The first 6 rows are patterns. Each new row is the sum of 2 different patterns, raised or lowered, with some noise. Before adding, each is slid sideways (what falls off one end comes back at the other) and multiplied by a number that may be negative. Names go in the order of the patterns.
In the rows, 128 means zero.
Some rows, each with the names of its patterns after it:
[139 132 140  92 144 131 108 139 161 134 149 115 134 115 126  98 119 138
 114 148 112 100  98 149 136 159 142 139 113 140 154 134 158 151 126 115
  98 141 107 109 131] | Q
[131 140 148 119 133 145 109  95 141  94 132 130 149 147 142  93 159  92
 136 129 163 126 134 161 137 140 118 156 143 153 148 126 142 116 111 144
 108 101 159 116 124] | T
[118  94 144 106 135  95 102 135 148 162 105  92 122 142 164 120 134 138
 110 149  97  99 117 152 127 147 126  99 161 119 132 148 146 110 153  97
 160 108 151 153  99] | M
[ 97 138 138 145 112 162 129 118 101 151 107 108 127 148 110 133 146 110
 151 126 128 134 110 102 101 152 126 154 107 107 111 131 135  93 150 162
  91 114 131 115  92] | A
[153 115 132 112 125 134 103 119 105 146 156 140 147 123 131 137 109 132
 102  97 139 151  97 154  97 159 151 124 115 126 150 118 158 101 151 102
 123  93 119 165 120] | H
[122 125 154 156 161 140 126 100 138 100 126 111 108 139 153  99 112 109
 116  97 136 123 127 138 121 134  98 100 141 108 149 125 130 127 139 159
 137 101 112 130 128] | C

New rows. What belongs after each?
[126 103 168  84 169  76 141  76  93 187 127 174 103 150 105 153 152  95
 103  77 160 178 141 131  92 132 130 103 147  82 126 162 158  77 149  82
 156 168  95 124 123] | M H
[140 119 153 115  96 136 133 141 117 130  88 130 118 160 125 145 113  99
 126  99 141 108 155 144 126 136 133 135 112 119 100 109 126 114 108 149
 110 162 132 124  92] | M H
[108 100 100 110 102 118  82  98  96 106  88 123 104 148 127 100  95  89
  97 120 134 122  99 118 137 106  65 118 107  83 118 128 120 114  93 113
 139  70  90 138 105] | A H
[140 123 113 112 124 140  97 141 133 113 102 126 116 132 120 143 118 130
 140  99 137 111 145 154 154  91 133  84 120 112 153 110 109 136 105 111
 120 149 155 123 149] | Q T
[ 70 129 118 168 129 127 182 139 170 150 149 128 184 127 158 119 102 121
 157 118  85 172  97 155 115 170 156 157 145 114 120  76 160  94 150 134
 143 170 154 115 142] | T H
[135 129 104 127 154 162 145 127 140 132 146 171 125 102 165 131 139 146
 178 156 138 159 144 144 134 167 155 155 145 120 157 139 118 124  97 141
 158 163 140 163 152] | Q C
[136 168 136 187 222 158 196 168 163 169 172 157 182 124 198 173 127 219
 156 227 181 188 160 196 216 164 186 125 212 182 178 136 138 210 162 186
 181 158 182 194 189] | M H
[108 133 172  84 149 115 113 124 129 168 110  89 148 180 147 158 135 141
  96 131  95 142  94 185 125 141  93 116 152  91 129 132 161  92 138  85
 139 121 131 163 128] | T M
[108 133 159 121 132 138 126 117 139 108 151 128 138 110 122 150 119 152
 109 157 125 163 154 143 122 103 156 148 142 133 118 126 123 112 142 110
 165 148 129 111 119] | Q M
[141 106 128 146 102 134 113 146 155 129 131 108 147 135 132 118  95  94
 139 153  83 163 126 133 141 128 114 107 129 125 159 117 138 126 127  96
 109 173 109 134 120] | A H
[177 178 171 169 167 183 181 181 146 187 180 215 137 171 174 160 160 142
 155 174 154 171 182 179 203 135 203 135 163 217 202 175 151 161 152 185
 203 153 132 139 161] | Q M
[168 140 164 157 128 137 114 147 134 146 150 141 165 157 162 133 108 116
 136 142 155 136 163 144 173 184 141 110 166 123 169 113 125 162 177 163
 134 151 108 172 108] | H C
[136 117 173 185 108 179 129 175 162 139 144 145 160 149 196 118 188 127
 143 108 127 175 161 154 160 151 137 127 156 126 128 125 159 178 145 155
 134 143 160 130 162] | T H
[ 79  72  68  44  64 122  62 110  87  73  52 105  80 115  73 116  56  50
  85  99  95  56 102  81 112 107  48  76  52  86 118 108  75  68  84  80
  60  94  44 101 111] | Q M
[ 92  66 144 105 123 115 133 107 122 117  76 108  79 141 141  97 122  75
 121  90  84 112  77  93 135 141 118  96 103  93  85  56  68  94 120 119
 105 144 107 107 130] | A C
[126 142 138 146 154 123 116 126  92 118 113 117 120 164 119  93 108 121
  92 116 106 134 147 132 127 119 101 135  93 158 111 121 129 150 146 139
 112 105 147 130 125] | A C
[161 161 143 177 151 166 157 134 139 133 120 149 170 134 157 122 144 142
 145 140 185 129 175 120 135 153 153 147 128 165 129 176 147 125 116 142
 169 192 157 147 117] | Q M
[158  92 125 135 107 112 106 127 128 123 156 138 111 136 131 132 112 103
 105 172  83 134 137 130  89 134 135 111 107 103 118 107  89 101 111 138
  97 147 151 111 131] | T A
[ 98  95 101  96  88 120  75 136 129 116  94 107  97  96 111  87 107 121
  91  97 122  91 149  83 106  83  92 131 112 132 110 142 119 139 127  87
  98  70 124 127 102] | M C
[164 168 150 168 173 193 208 194 186 177 164 175 152 188 149 159 191 188
 161 196 149 217 210 161 179 156 212 157 213 165 188 147 155 150 160 215
 153 191 172 189 175] | M H
[137 135 165 151 130 117 117 155 168 136 181 138 179 182 146 111 175 152
 168 174 151 149 150 137 126 163 126 191 149 150 151 120 170 156 172 126
 138 134 188 178 139] | M C
[162 175 112 145 120 125 118 168 145 158 154 124 167 119 126 167 141 158
 159 133 160 144 190 166 108 128 137 157 136 151 155 160 183 167 165 117
 138 117 149 150 122] | M C
[106 115 146 117 122 139 108 109 126  93 138 120 118 129 101 143 107 148
 106 118 106 139 144 103 103  84 128 142 121 121 110 119 127 132 118 112
 146 139 124  92 127] | T M
[141 110 137 114 145 113  90 123 126 151 101 121 117 108 143 107 123 135
 128 142 154 109 122 145 121 123 123 143 117 130 127 168 113 167 138 118
 108 101 129 140 112] | T M
[162 125 159 139 129 145 144 166 114 127 122 107 127 150 136 170 141 164
 156 138 131 172 135 178 113 113 125 152 130 113 149 119 162 122 143 154
 173 140 115 163 121] | Q H
[179 176 196 180 171 188 180 179 171 165 175 136 114 198 134 145 166 178
 179 158 142 189 146 117 178 155 169 180 172 183 164 130 165 122 177 154
 206 147 141 167 183] | Q T
[129 117 123 132  87 147 126 151  98 136 121 175 120 149 100 153 111 150
 135 128 116 122 140  96 125 102 139 155 107 159 122 118 144 153  93 112
 126 149 133 108 139] | T C
[172 149 165 145 127 142 106 112 126  90 107 171  94 138 110 154 157 117
 122 141 120  92 153  78 144 108 144 124 137 113 153 108 126 129 149 121
 133 143 131 124 126] | T H
[149 151 112 118 157 133 156 159 162 152 196 138 163  96 131 119 151 123
 105 158 141 136 110 140 136 135 153 109 145 129 144 145 125 116 148 141
 167 157 129 122 143] | H C
[ 67 122 128 114  52 111  75 140 113 109  85 105 127 113 115  67  87 134
 128  69 105  50 111 112 120  68  77  82  74  96  78 118 126  74 108 130
  76 114  73 101 116] | Q M
[102 122 121 120 127 136 126 134 153 145 127 118 100 127 126 138 123 118
 153 116 122 163 130 111 145 134 164 103 113 119 140 110 116 138 126 131
 123 147 128 137 140] | A H
[128 135 135  94 151 146 100 139 151 131 135 125 134 127 132 104 129 128
 105 155 108 119 105 151 142 166 164 146 103 136 156 136 157 149 145 132
 120 147 112 101 145] | Q C
[100 118 102 109 117 138 105 119  71 149 110 118 107 129 144 119 114 118
 107 104 114 112 107 146 135 143 119 113 125 123 137 110 109 106 118 125
 132 116  93 135 114] | T H
[121  57  95  32  99  89  48  67  68 102  51  85  47  76  70  68  69  85
  88  89 115  44  92  74  75  75  51  82  63  78 111 107  85 101  77  82
  56  67  55  89  62] | T H
[154 137 115  92 134 138 132 163 116 155 140 149  88 124  97 122 164 113
 117 110  98 107 127 110 156  94 155 100 104 137 119 169 101 159 121 161
 152 128 130 100 133] | M C
[187 173 194 169 175 199 162 216 197 172 200 156 164 165 197 175 178 155
 180 182 180 187 162 199 188 135 147 173 177 171 150 206 193 204 180 201
 165 192 173 209 174] | A C
[ 78  91 105  62  91  86 108  70  70  76  88 108  86 108 113  88 101 107
  59 103  99 104  84  92 106  98  88 108 112  98 132 102 103  96  77  91
 126  67 129  89 109] | T C
[118  46  34 103  79 100  76  95 106  61 100  76  40  38 106  49  94  81
  82 116  84  51 118  60  76  98  96  99  71 121 107  69  63  85 104  87
 104  57  73  73  80] | T M
[150 126 134 117 168  97 118 140 147 154 151 136 116 153 114 126 172 152
 139 147  94 155 126 162 135 127 152  88 145 120 137  85  96 154 166 175
 103 131 133 141 152] | M A
[130 117 146 167 113  92 156  89 144 100 117 154 134 148 124 137  98 157
 104 181 122 155 152  94 120 101 126 133 144 144 129 173 149 141 123  91
 129 130 156 114 116] | Q H
[137 136 156 109 135 110  95 136 140 128 163  91 163 129 128 120 127 135
  94 141 125 153 107 122 108 120 136 101 121 109 133 136 119 148 108 134
 121 131 123 156 148] | H C
[157 156 147 111 121 150 147 178 140 151 115 170 189 159 184 163 143 139
 106 159 106 102 155 171 126 174  92 180 164 124 144 175 159 158 152 129
 150 126 114 115 148] | Q H
[117 150 134 161 164 190 176 148 130 145 174 130 166 170 159 123 141 170
 135 123 162 151 142 166 112 162 149 133 166 181 173 149 144 135 150 158
 143 139 151 158 150] | Q A
[ 97 125 122 102 110 130 110 158 121 129 125 139 124 137 122 152 109 128
 114 114 100  86 130 116 121 115  81 133 134 127 113 124 119 141 132 122
 116 125  90 127 107] | Q M
[ 76 103  79  96  92 125  76  81 102 116  99 101  97  88 102 108  92  77
  98 105  76  66  72 107  62  72 101 106 116  76 120 100  73  50 117  51
  79  94 122  94 108] | T A
[129 148 100 160 139  73 114 148 128 139 118 143 104 123 169 161 136 180
 119 113  86 117  93 144  95 172 123 134  63 141 120  78 127 142 140 115
  95 109  95 124  90] | Q T
[114 107 108  87 130 106 110 145 159 147 116  89 132  90 151 100 159 109
 110 135 144 111 139 123 148 125 119 144 143 134  92 154  98 120 171 103
 101  94 147 167 117] | T M
[154 145 171 157 162 159 145 140 146 143 150 164 172 128 164 145 133 149
 138 120 156 146 123 147 151 152 145 159 169 118 123 138 132 158 157 159
 151 171 112 144 135] | T A
[ 88 107 103 159 100 128  96 147 123  81 133  82 146 130 135 104 112 127
 124 147  84  97 105  89 109 120  97 152  96 147 131  91 114 150 117 135
 104  91 139 141 113] | M H
[149 123 130 154 105 132 161 116 120 134 134 149 163  85 162 110 122 122
 173 110 160 130 155 123 111 173 151 176 136 147 138 152 144 142  99  90
 171 148 130 123 113] | T M
[144  90 106 119 122 103 143 120 106 140 123 114 132 129  96 135  88 152
 116 124 143  86 110  89 126  95 106  86 114 125 126 138 103  89 100 111
 123 105 119 131 100] | M C
[123 136 108 136 166 147 146 150 141 157 152 146 167 141 117 143 106 146
 129 143 154 156 119 167  98 155 143 150 143 165 169 160 139 137 151 149
 138 140 139 139 144] | Q T
[126 133 173 110 171 179 140 142 140 126 148 152 100 130 161 123 152 143
 108 151 120 160 101 141 192 125 157 130 149 113 145 171 144 138 107 186
 172 143 111 132 129] | M A
[157 151 124 158 167 116 176 111 152 156 160 135 153 160 127 186 124 162
 141 154 111 154 155 156 151 150 165 116 139 130 135 130 133 139 152 158
 167 163 136 134 131] | M H
[154 210 176 215 191 166 138 175 164 160 174 137 198 179 145 136 151 184
 141 194 158 171 168 164 178 134 141 168 167 206 175 185 161 182 202 164
 153 144 153 181 178] | H C
